There are 4 ways to turn a row about zero (a turn may also mirror it). The second row of each pair is the first, turned, with some noise. The first 36 pairs use one turn. New pairs use 2 turns, one after the other, and a turn may come again.
Known pairs, each followed by its turns in order:
 127  304 -119  107   98  282 -139  169
 151  181  -86 -257  -21 -149  300  187
j_35

-194  -80 -117  146  -60  -11  172  -84
  15   98  139   84   -7  104   59 -265
j_35

 394 -228  -67 -245  132  375  -71  157
 167 -344  277  261 -368  107  133 -152
j_253

 306 -326 -131  283  140 -148 -140 -101
 -81   43  434  120  133  188 -306  156
j_90

 375   84 -118  157 -156 -259  284 -236
 562   -3  227   19 -119  108  117  136
j_951

 227  -87  231 -117 -174  -71  159 -140
-222 -166   28  -37   95 -199 -156 -207
j_90

 -97  158  193  -75  284 -213  276  -26
  20  362 -142  186  -80  175  -89  229
j_951

  86  -40  137 -335  -19   85  353  235
-270  -16 -127  -42  -49   27  148 -457
j_90

 -23  -37 -285  -18 -598  236 -155  102
 432   99 -366  300 -147 -173  123 -241
j_35

  27  129 -119 -155  149  336  346  290
-175 -164   50  -80 -236  424  -10 -302
j_253

 -40 -544 -228 -121  389 -192    8   69
 -96 -273 -234  288 -334 -303 -236  270
j_951

-382  382 -245   12   42  -16    5  112
-163   21 -492 -244   17  151  -63  -44
j_253

 -50 -105   92 -391 -128 -239   19  149
 125  232   54   56 -253   90 -303  182
j_253

-121  164  244   35 -166 -382  -16  100
  87  145    9  154  352  155 -263   99
j_35

  2 505 223 -46  78  36 153 -52
  14  436   13 -154   29  319   85    5
j_951

 -91  162  -95 -111 -252   91    1  -33
 208  157 -119  -22   -6 -132 -100 -163
j_35

-229  -51  -71  -39  -70 -146  169   99
-51   9  94 315   7  54 -80 -43
j_951

  71   33   89 -336   45   75  113 -366
-209 -136 -125 -251 -118 -125 -306 -168
j_35

  79 -115  330   -6 -320  228  441   11
-150  370  448  -39  -97  221  202 -125
j_253

  82   71  184 -241  165  162   34 -119
  27   85  -34   75 -201 -222  -59 -271
j_90

  60 -325 -141 -146  -48  212   61  -44
-155  -16   57 -198 -237  201 -188 -100
j_90

 213 -106   -4    9 -226 -502  382 -109
522  76 293 316 -48 -36 -58 170
j_951

-474  317   75  339  225  142  -97 -118
-198   72 -466   62  206  391  222 -130
j_951

 -68 -157 -195   56   71 -149  213   20
-177   48  250  202  -43  -30   51 -132
j_35

-168 -153  -74 -151  209 -354 -205  186
  66 -104 -132    5 -126 -217 -487  143
j_253

-161 -232   26   59 -325   61  367  -20
-317 -401  -49 -173 -121   77  101   36
j_90

 216   27 -249   11  -18   72  153  258
-101 -105  285  -27 -219   31  143  148
j_951

-131   74 -269 -147  293  260  275  -26
 114  -33 -214  246 -381  285   28 -162
j_90

 161 -245 -162  215 -116   50  200   26
-331 -111   96   38   -8  235 -117  113
j_90

-258 -102   43  210  350  280 -252 -263
 110 -146  164 -364 -330  377  142   -6
j_35

 133  538 -217 -328  292  -59 -294 -354
 595  228 -333  255   12 -149 -372 -132
j_90

  -5  180 -299  -49 -128   88  352   42
 -13  154 -151   14   74  352   11 -317
j_253

-291    3  -84  211  -71 -266 -484 -140
  50   83 -370  -25  129 -503  -29  195
j_253

 235  179 -162   49  195    8   49 -286
  82 -221  -51  155  328  188  120    4
j_253

 -52 -111 -200  214  464   44  356 -403
 234 -222 -410   58 -277  391 -111  314
j_951

 166   21   90 -362   90 -107   93  359
 -49 -168   62  103  209 -396 -116  255
j_35

New pairs, each followed by its turns in order:
 252  145  214  204  454   57 -127 -106
-214   78  -69  -72 -477  245 -183 -100
j_35 j_253

  -8  272  -86  265   19  150   87 -141
124 193  63 286  43  63 284  53
j_90 j_35

-312  -57   71  199  126  122    8   30
-221 -147 -169  102  -42  -90  -55 -213
j_951 j_253

 251   32   -3  -33  -15 -233  207  -84
 -76   55 -264   37  204  -77   78  186
j_951 j_35

-152 -202  332 -375  218  121 -265  -40
  84 -446 -144  402 -212  -53    2  149
j_35 j_35

  40 -353 -289   49 -308 -198 -246 -150
 112  196 -134 -115  192 -237  399 -308
j_35 j_253

 179 -161  126  139 -217  411   47 -174
-217 -408  -20  237  -26 -178  163  -53
j_253 j_90

-475  253 -183   87   -9  -66  -75   33
-385   94 -102  117   60  340  -96 -152
j_90 j_90

 161   71 -435  244  310  -45  241  116
-141 -254  514   97  248   86 -113  119
j_951 j_951

-360 -229    2   -2  -40 -264 -133  178
 286   94 -352 -124    7 -147 -128  205
j_253 j_253

 458   21  330  462  -60  -84  -74 -231
-103  -62  313  356  112 -110  141 -575
j_253 j_90

 250  110 -144  188  -13  -29  -38   36
 -33  -10  126  121  -70   36 -236 -181
j_253 j_90

-305  -34  -53 -338   95  485  -41 -200
 -51 -145   70 -389  145 -119 -448 -288
j_35 j_90

-192 -262  115  279  218   33 -288  -16
   4  211  -27  -61   94 -222 -446  116
j_253 j_253

 157  254   45  208  -83   94 -291   94
-307 -113   41  181   30 -320  -76  -84
j_253 j_35

-341 -209  159 -267 -220  -54  513  182
 -46 -537   85 -207 -391  172 -147 -239
j_90 j_90

 -26   27  122  169    5 -275 -211  -55
 -70  187  -15  117 -183 -233   81  110
j_253 j_951

 312  -47  183  -77 -170 -167 -313 -143
 304  301   37   50 -263 -187   12   72
j_951 j_951

 255 -155   96  -58    7  -75  133  -93
 -23  -33 -168  115   91  -80   -7  296
j_951 j_35

-475  -24  301 -146 -120   88  116   68
-290  224  151  201  132  168   74 -386
j_253 j_951

  37 -272 -284   37  263 -125   88  148
  69  -54   52  111  381  263  -13 -141
j_35 j_35

  27 -177 -145  261  190  412  182  -64
-385 -315  114   -1  -25 -190 -282    6
j_951 j_951

-255 -335  -97  -63 -262 -137 -252  -74
  20  -49   22  243  388 -337  -83   75
j_951 j_253

 296   57 -219  242 -205   -7 -240 -220
 -38 -125  289   23 -116  322  251 -261
j_35 j_951

275  30 204  48  -9 248 -75 -14
 -37   -6  235  145 -151 -275   45 -107
j_35 j_35

 130 -133   60   80   -8 -276  -90  138
 104   81  149  194 -148 -144  118 -155
j_90 j_90

 319  408  143 -223  266  128 -123 -432
-109  515 -243  184 -182  346 -130  317
j_90 j_35

-236 -120  529  273  216  186  -26  354
-296  151  349  143 -388  143   23 -455
j_35 j_90

 226  253  -26   48  123  422 -254  220
-342 -323   29 -229 -131  177 -179 -237
j_253 j_90

 158  348  211  -57   63   79  -74 -213
-226  105   34    6 -356 -107  -60 -219
j_35 j_951

 50 -56 -21  37 -55  97 348  47
-260  158 -101  109  -26 -137   13 -126
j_90 j_253

-251   37 -203   34 -151  134   71   97
  96  -34   34  118  -25 -271  157 -149
j_90 j_35

 233  -29  -79  136 -153    9 -284  261
-115  186  228   28  115  113 -368   94
j_951 j_253

  54 -131 -179  186  138 -191  315 -180
-222 -324  -59   47  171 -196   36  193
j_253 j_253

 -80  -84 -142    1  -46 -127 -250   23
  82 -192   99  -14 -178  158   21   74
j_90 j_253

 289   77 -262 -302   45 -131  -73   72
  27  114  114  343   66 -125  288 -113
j_35 j_951

 -30  -59 -142 -275  287 -110   72  -20
  25  224   76 -136  -94 -210 -106  226
j_35 j_253

 134  409 -250  -49 -197  342 -290  131
-301  336  108  251  -45  369  -14  290
j_951 j_253

-343   21  -64  -74   66 -176 -124 -445
 205  -87 -235  305  268  -57  272 -168
j_951 j_253

  61 -332  -52  -93   91   -3 -237   71
 242  -74   55  136  195 -234  166   13
j_253 j_951

 122  323 -152   22 -157  -49 -400  105
 -62  102  346  -81 -215  -16  412   -1
j_35 j_951

-114  254  178  395 -136  -70   56   39
-163 -370  -28  -21   19  307  170    3
j_35 j_253

 137 -210 -195  -96 -122  499  207  -59
 -33  335 -367   68 -291 -140  229    5
j_90 j_253

 370   84 -351    1  -97 -214  -77  183
-382    9 -351  -28 -266  -70  102  147
j_253 j_35

 147 -106  -42  -26   64 -238 -485   27
-276 -192  324   10  163 -118  293   -3
j_35 j_951

-279 -340  -60  139 -158  119  128 -130
-174  -83 -224 -123 -128  248   53 -308
j_35 j_35

 183 -106  396  294  176  226 -138 -251
-197 -281  336  130  402  107  -55  -34
j_253 j_35

 -25 -319 -134  425  160  -53  -49   33
 -83 -355  107  268  -90 -117    2  298
j_951 j_951

-150 -111  146 -146   59  210  -22  162
 -16   83  -81  -14  136 -115 -202 -270
j_90 j_35

-281  333  181  111 -237 -177  169 -197
-296  -58  283  449  -72  -60  111   55
j_90 j_35

  95 -162  -66 -216  167 -356  105   -5
-121    6 -173  208  333 -136  103  -85
j_35 j_951

 309 -346  196  156  325  332   38 -271
-186 -330  136  258    8  159 -544 -105
j_35 j_951

 277  -13  267  -61 -396   94  -16  145
-103  237 -230  342 -159    9  -91 -232
j_90 j_951

  92 -596 -126 -250   84  -92 -194  117
-111  294  -98 -460  140   -5 -345 -220
j_90 j_951

 -54  505  151  519 -168  275 -228  152
-218  142  295  502 -123  145  478  156
j_90 j_951

 466 -137   40  280 -255  270   88 -125
  93 -169  443  138 -345   99 -224  132
j_951 j_253

